There are 9 hidden switches. A switch that is on adds its own fixed numbers to the row, and there is some noise. The rows also spread widely along 12 directions, which tell nothing about the answers.
In the rows, zero is written as 128.
Some rows, each with its switches (1 for on, 0 for off) after it:
[136 115 188 114 160 107 124 115 111 132 134 114 113 126 128 126 155 137
 161 135 114 145 126 109 128 150 130 121 157 116 118 130 123 121 120] : 1 0 0 1 1 1 0 0 1
[158 140 157 120 125  97 170  75 132  95 153 102 162 104 100 129 110 124
 122 159  91 141  39  94 159 101 122 156 145 114 102 131 151  89 110] : 0 0 1 1 1 1 0 1 1
[166  99 121 118 109  99 114 159 120 118 120 112 177 180 106 132  85 190
  89 109 140 140  89 112 152  87 111 126 130 116 138 149  93  96 118] : 0 1 0 1 0 1 0 0 0
[131 101 155 165 129 158  41 147 172  50 124 135 128 144 121 113 126 142
  95  86 141 106 125 122 153 161  91  91 140 159 160 123 101 126 162] : 1 1 0 0 0 0 1 0 0
[140 112 148 119 143 142 126 146 147 117 115 118 119 134 135 135 136 143
 145 125 125 131 121 107 122 125 136 111 135 124 126 142 126  85 131] : 1 0 0 1 0 0 0 0 1
[ 98 131 126 165 136 179 127 196 194  90 104 119 115 204 117 107 134 168
 109  89 164 132 125  99 108 143 159 105 107 171 152 133 111 105 163] : 1 0 0 0 1 0 0 0 0
[139 115  96 109  80 104 118 127 160 142 146 106 171 157 108 140  90 146
 114 115 113 145 101 142 102  84 104 146 148  94 153 113 159 142 129] : 0 0 1 1 0 0 1 0 1
[146 124 116 114 123 132 131 133 118 136 133 129 130 118 128 153 118 130
 134 143 102 125 113 122 133  94 135 133 121 128 109 166 132  87 132] : 1 1 0 1 0 0 0 1 1
[151 108 138 121 103 139  89 116 158  95 127 132 141 102 122 140  96 130
 118 113 110 118 101 132 146 111  87 115 140 114 155 136 142 127 147] : 0 0 0 1 0 0 1 1 0
[114 140 147 132 141 205 135 167 176  83  83 135 121 119 113 138 123 135
 120 126 147 118 121 108 138  97 150  84 106 136 167 167 130  99 167] : 1 0 0 1 1 0 1 0 0
[108 165 143 149 147 148 140 123 146 105 120 110 140 106 166 132 131 136
 107 138 119 124 103 114 131 135 108 140 138 138 136 173 126  98 109] : 0 0 0 1 0 0 1 0 1
[129 112 155 153 133 145  66 181 184  97  69 106 127 145 116 105 126 161
 123 124 179  90 121  96 154 168 149  89 114 171 169 133  93 119 132] : 0 1 0 0 1 0 0 1 1
[122 127 133 139 125 116  76 156 151 127 124 113 137 181  90  87 146 173
 128  96 160 140 126 124 127 196 156 144 125 175 152 135 108 149 140] : 0 0 0 1 1 0 1 0 0
[149 141 170  83 144 121 143 138 109 186 123 107 130 127  87 145 151 121
 143 159 111 159 108 118 141 135 137 119 138 108 130 167 114 116 115] : 0 0 0 0 0 0 1 1 0
[ 93 137 125 122 114 147 100 125 149 153 113 122 115 101 119 132 126 111
 139 149 126 105 150 147 112 117 130 116 136 119 169 121 160 185 139] : 0 1 1 0 1 0 0 1 0
[145 126  74 105 122 162 138 157 151 106 157 119 147 145 126 145 130 144
 101 112 104 147 114 139  88 108 123 163 101 117 101 163 166  62 147] : 0 0 0 1 0 0 1 1 0
[109 124 191 161 121 120 151  92 126 146 100 133 130 114 161 161  87 131
 147 134 110 131 110 118 151  73  91 104 166 101 161 135 105 179 123] : 0 1 0 1 0 0 0 0 1
[148 132 151 128 129  99 112 111 145 129 151 104 144 167  90 104 150 149
 116 124 117 151  85 113 142 172 117 146 144 154 123 126 125 114 130] : 0 0 0 1 0 0 0 0 1
[141 145 145 116 163 124  96 111  81 100 137 126 149 102 111 124 149 132
 107 142 124 131 111 118 155 139 126 127 136 131 116 154  99 107 114] : 1 0 0 0 0 1 1 1 0
[151 104 203 136 168 147 157 129 136  84  77 117 142 121 124 144 126 153
 144 146 148 130  95  84 158  88 134  89 132  96 136 131  95  93 121] : 0 0 0 1 1 0 0 0 1
[162 110 217  95 155 151 173 145 137 141 106 120 101 113  80 148 149 119
 166 158 115 149 100  92 154 127 173  91 117 121 109 166 121  81 141] : 0 1 0 1 0 1 0 0 1
[127 171  74 104 113 148  83 102 137 113 134 128 153  69 117 121 127 106
  89 155 112  96 119 155 135 122 114 145 115 144 148 157 181 125 132] : 0 0 0 1 0 0 1 0 1
[128 154 102 126 125 136 145 117  67 161 127 157 115  92 134 145 108 128
 133 148 104 123 136 136 143  93 159 153 109 144 104 195 121 127 123] : 0 0 0 1 0 0 0 1 0
[146  93 162 138 139 162  99 126 132  85 119 164  95 127  86 116 146 129
 162 105 139 129 139 121 140 141 174  96 113 153 120 119 120 132 181] : 1 0 0 1 0 0 0 0 0
[169  95 160  89 134 120 157 181 145 137 133  96 132 149 144 149 111 164
 144 110 110 161  99  99 113 127 121 134 142  91 110 174 121  46 102] : 0 0 0 1 0 1 1 0 0
[142 111 161 158 132 139 145 171 187  97 132 108  97 147 148 121 123 144
 147 109 120 125  81  75 136 179 154 139 120 177  85 165 108  46 121] : 0 1 0 0 0 0 0 1 1
[121 145 125 114 123 148  98 107 136 110 134 123 157 113  99 145 130 120
  99 144 107 127 108 142 144  98  90 121 135 114 163 143 150 137 156] : 1 1 0 1 1 0 1 1 0
[107 130 151 130 130 140 164 123 153 142 143 114 127 135 132 149 127 120
 148 128 102 158 107 122 108 115 123 143 139 107 122 135 141 140 133] : 0 1 0 0 1 0 1 1 0

New rows, each followed by its switches (1 for on, 0 for off):
[142 121 133 130 122 138 120 127 138 110 137 131 126 104 138 141 116 129
 131 126 107 122 114 128 134 124 127 145 124 135 110 164 135  99 129] : 0 1 0 1 0 0 1 0 1
[113 140 139 130 127 122 154 155 101 173 113 117 147 169 130 168 110 162
 132 134 121 153 126 121 121  73 134 133 132 111 140 177  91 136 123] : 1 1 0 1 1 0 1 1 1
[164  95 120 107 133 140 103 162 123 110 136 127 132 160 111 139 136 160
 120 109 119 136 126 121 122 119 122 119 122 119 115 150 122  69 147] : 1 0 0 1 0 0 0 1 0
[124 124 168 135 142 100 133 108 126 134 125 118 135 146 114 112 135 147
 165 123 139 155 105 106 129 142 160 124 147 135 124 107 114 149 127] : 1 0 0 1 0 1 0 0 1
[133 112 192 115 177 148 135 106 157  65 104 111 141  58 144 128 147 121
 166 145 143 127  93  98 144 136 141 100 145 101 124 125 133  84 117] : 1 1 0 1 0 1 1 0 0
[ 91 125 148 143 139 155 136 128 161 136 122 120 106 130 166 138 144 135
 155 114 119 141 143 133  86 134 113 124 144 113 142 122 151 149 144] : 0 0 0 1 0 0 0 1 0
[109 137 138 147 122 154 128 144 170 114 114 120 117 139 129 130 122 135
 124 123 125 122 119 116 116 115 131 111 137 140 154 140 137 115 144] : 1 0 1 1 0 0 0 0 1
[139 130 116 150 131 131 102 117 106  90 148 151 124 130 124 115 123 133
 109 114 116 120 115 121 151 129 133 136 127 161 106 144 110 113 135] : 1 0 0 0 0 0 0 0 0
[149  94 199 136 155 178 209 148 149  95 131 148  96 139 104 168 131 108
 180 122 106 169  95  84 129  92 190 104 110 120  67 152 109  70 162] : 1 1 0 0 0 0 1 0 1
[145 123  90 101 105  85 107  94 103 157 138 133 127  47 172 125  91 107
 171 150 105  99 125 137 127 114 139 156 146 117 104 126 158 136  77] : 0 0 0 0 0 0 0 0 1
[156 100  92  85 121 140  85 170 139 119 118 112 139 127 113 137 127 147
 118 134 133 108 149 136 101  97 129 109 125  99 144 132 156  79 130] : 1 0 1 1 0 0 0 0 1
[103 153 118 136 117 127 146 102 113 140 152 130 130 120 129 145 112 109
 115 146  90 133 117 135 126  80 111 143 150 114 131 140 146 148 125] : 1 1 1 0 1 0 0 0 0
[132 125  95  93 152 152 117 132 130 104 112 120 154  98 135 133 145 139
 129 146 143 120 132 133 109  94 137 117 119  97 131 126 157  86 126] : 1 0 0 1 0 0 0 0 0
[149 114 167 124 141 136  95 119 103 101 147 144  91  97 117 131 136 108
 129 134  92 113 135 121 150 135 114 115 152 126 115 150 131 109 131] : 1 0 1 0 1 0 0 0 0
[129 114 138 150 137 114 111 142 108 122 123 127 130 137 158 137 115 165
 138 114 128 123 121 110 143 124 124 135 140 138 119 166  84 102 114] : 1 1 0 1 0 0 0 1 0
[142 113 143 135 122 157 126 145 163 100 127 133 116 154  96 119 126 145
 125 110 126 135 110 115 133 135 141 122 115 147 131 139 139 110 164] : 0 0 0 1 1 0 0 0 0
[140 109 137 119 128 155  98 152 153 104 121 125 118 133 123 127 129 143
 117 117 121 118 134 128 126 131 108 114 127 127 146 146 146 104 148] : 0 0 0 1 1 0 0 0 0
[142 116 140 130 139 140 107 128 147  89 138 116 162 170  90 126 149 160
 104 107 135 155 100 123 125 137 114 131 125 123 136 123 121 115 157] : 0 0 0 1 0 0 1 1 0
[147 138 153 116 136 144 175 103 100 122 155 144 117  91 102 151 124 105
 141 144  84 151 104 123 138  97 149 150 129 115  88 179 141  97 131] : 0 0 1 1 0 0 1 0 0
[135 109 136 120 136 141 136 172 138 119 107 114 140 151 110 135 118 166
 137 117 150 141 127 115 110 105 155 129 123 106 138 148 117 105 124] : 0 0 1 1 1 0 1 0 0
[ 75 164 138 134 128 140 119 149 161 154  89  87 145 139 142 140 125 149
 105 152 136 115 123 125 122 105  93 106 158 114 207 151 130 147 122] : 1 1 1 1 1 0 0 1 0
[110 153 138 133 102 132 101 102 166 138 128 119 117  95 146 126 110 112
 120 140  95 103 115 136 136 132  85 126 153 139 171 141 172 159 133] : 0 0 0 1 1 0 0 0 1
[112 134 125 105 108 164 118 133 199 148 132 116 113 134  88 121 149 111
 131 132 114 134 123 145 109 152 133 118 120 141 157 129 190 139 174] : 0 1 0 1 0 0 0 0 0
[141 132 153  85  91  99 133 109 155 188 142 105 120 113 112 140 109 111
 160 147  76 141  84 121 142 127  97 126 167 111 155 145 168 132 125] : 1 0 0 1 1 0 0 1 0
[167 112 149 101 141  98 114  86  63 147 161 137 136 114 104 141 147 127
 139 141  91 151 121 139 143 123 105 146 145  99  98 141 126 128 125] : 0 0 0 1 0 0 0 1 0
[133 148 108  93 107 105 154 105 115 166 146 117 145  95 118 147 109 113
 147 156  93 139 100 131 120  85 141 152 147 105 123 155 156 119 105] : 1 0 1 1 0 0 1 0 1
[137 132 139 137 124 158 158 118 131 117 144 146 118 133 103 155 120 106
 112 139  92 137 107 124 137  86 132 126 112 130 103 149 139 117 155] : 0 1 0 0 0 0 0 0 1
[163  89 160 127 140 103 123  87 123  92 142 137 132  87 125 116 126 115
 188 122 130 138  97 106 136 142 168 143 138 122  80  96 122 127 110] : 0 0 0 0 0 0 1 0 1
[106 159 172 125 137 115 186  67 135 140 148 115 145 115 121 139 130 109
 155 146  92 172  70 113 138 106 118 145 166 104 133 131 144 150 126] : 1 0 0 1 1 0 1 0 0
[109  92 105 133 110 109  80 152 146 135 129 113 138 149 160 126 108 159
 148  89 147 132 154 145  73 130 119 140 152 101 149  94 126 174 115] : 0 0 1 0 0 0 1 1 0
[122 101 106 129 123 131 125 132 152 103 159 130 131 119 169 140 114 127
 152  99 110 138 125 132  94 112 122 148 141 109 102 119 148 111 125] : 1 1 0 0 0 0 1 0 0
[152 107 145 130 135 134 148 158 142  93 128 117 131 154 107 127 117 162
 123 115 131 139 102 100 120 115 159 131 117 131 102 146 120  71 129] : 0 0 1 1 0 1 0 0 1
[128 139 159 121 125 127 137 111 125 117 149 126 134 134 115 135 117 133
 122 120  97 152 100 121 138 115 110 130 149 120 137 150 133 130 141] : 1 0 0 1 1 1 1 0 0
[122 118 121 146 130 122 115 156 123 134 134 120 125 170 146 133 124 168
 121 111 125 131 146 128 109 127 126 152 127 139 122 156 115 121 124] : 0 1 0 1 1 0 0 0 1
[110 126 179 149 154 150 108 149 126 130  87 125 108 119 160 148 129 132
 132 138 134 109 147 111 141 117 112  81 148 126 155 153  89 128 120] : 1 1 0 0 0 0 0 0 1
[119 132 140 147 139 122 102  89 127  99 136 122 168 134 107 123 144 139
 113 126 137 141 109 137 133 128 117 141 135 131 136 113 122 160 140] : 0 1 0 1 0 0 1 0 1
[146 112 194 134 140 143 109 120 142 103  99 125 114 102 109 133 128 128
 137 140 129 113 117 109 155 125 126  90 147 121 149 137 120 121 133] : 0 0 1 1 0 0 0 0 1
[130 133 120 136 150 114 145 126 129 125 151 109 130 138 147 120 151 142
 145 129 122 144 106 107 103 155 152 168 125 141  79 130 128  91 105] : 0 0 0 0 0 0 0 1 1
[130 142 101 114 136 168 153 154 133 108 111 122 162 148  78 144 130 146
  89 150 139 133 105 121 133  61 155 116 103 119 138 159 131  77 149] : 1 1 1 1 0 0 0 0 0
[123 136 141 145 127 118 125 129 134 125 150 114 136 175 116 130 128 140
 105 125 106 142 103 113 135 126 109 137 144 143 126 137 114 122 133] : 1 1 0 0 1 0 0 0 1
[159  79 161  91 135 138 123 165 148 132 108 124 107 101 141 142 122 141
 194 115 131 134 131 107 121 133 157 105 139 101 122 150 125  77 119] : 1 0 0 1 0 0 1 0 0
[145  69 168 152 163  88  65 155  91 111 126 115 157 200 119 117 157 209
 145  79 176 157 145 121 119 172 132 138 142 123 119 115  45 139 121] : 0 1 0 1 0 0 1 1 0
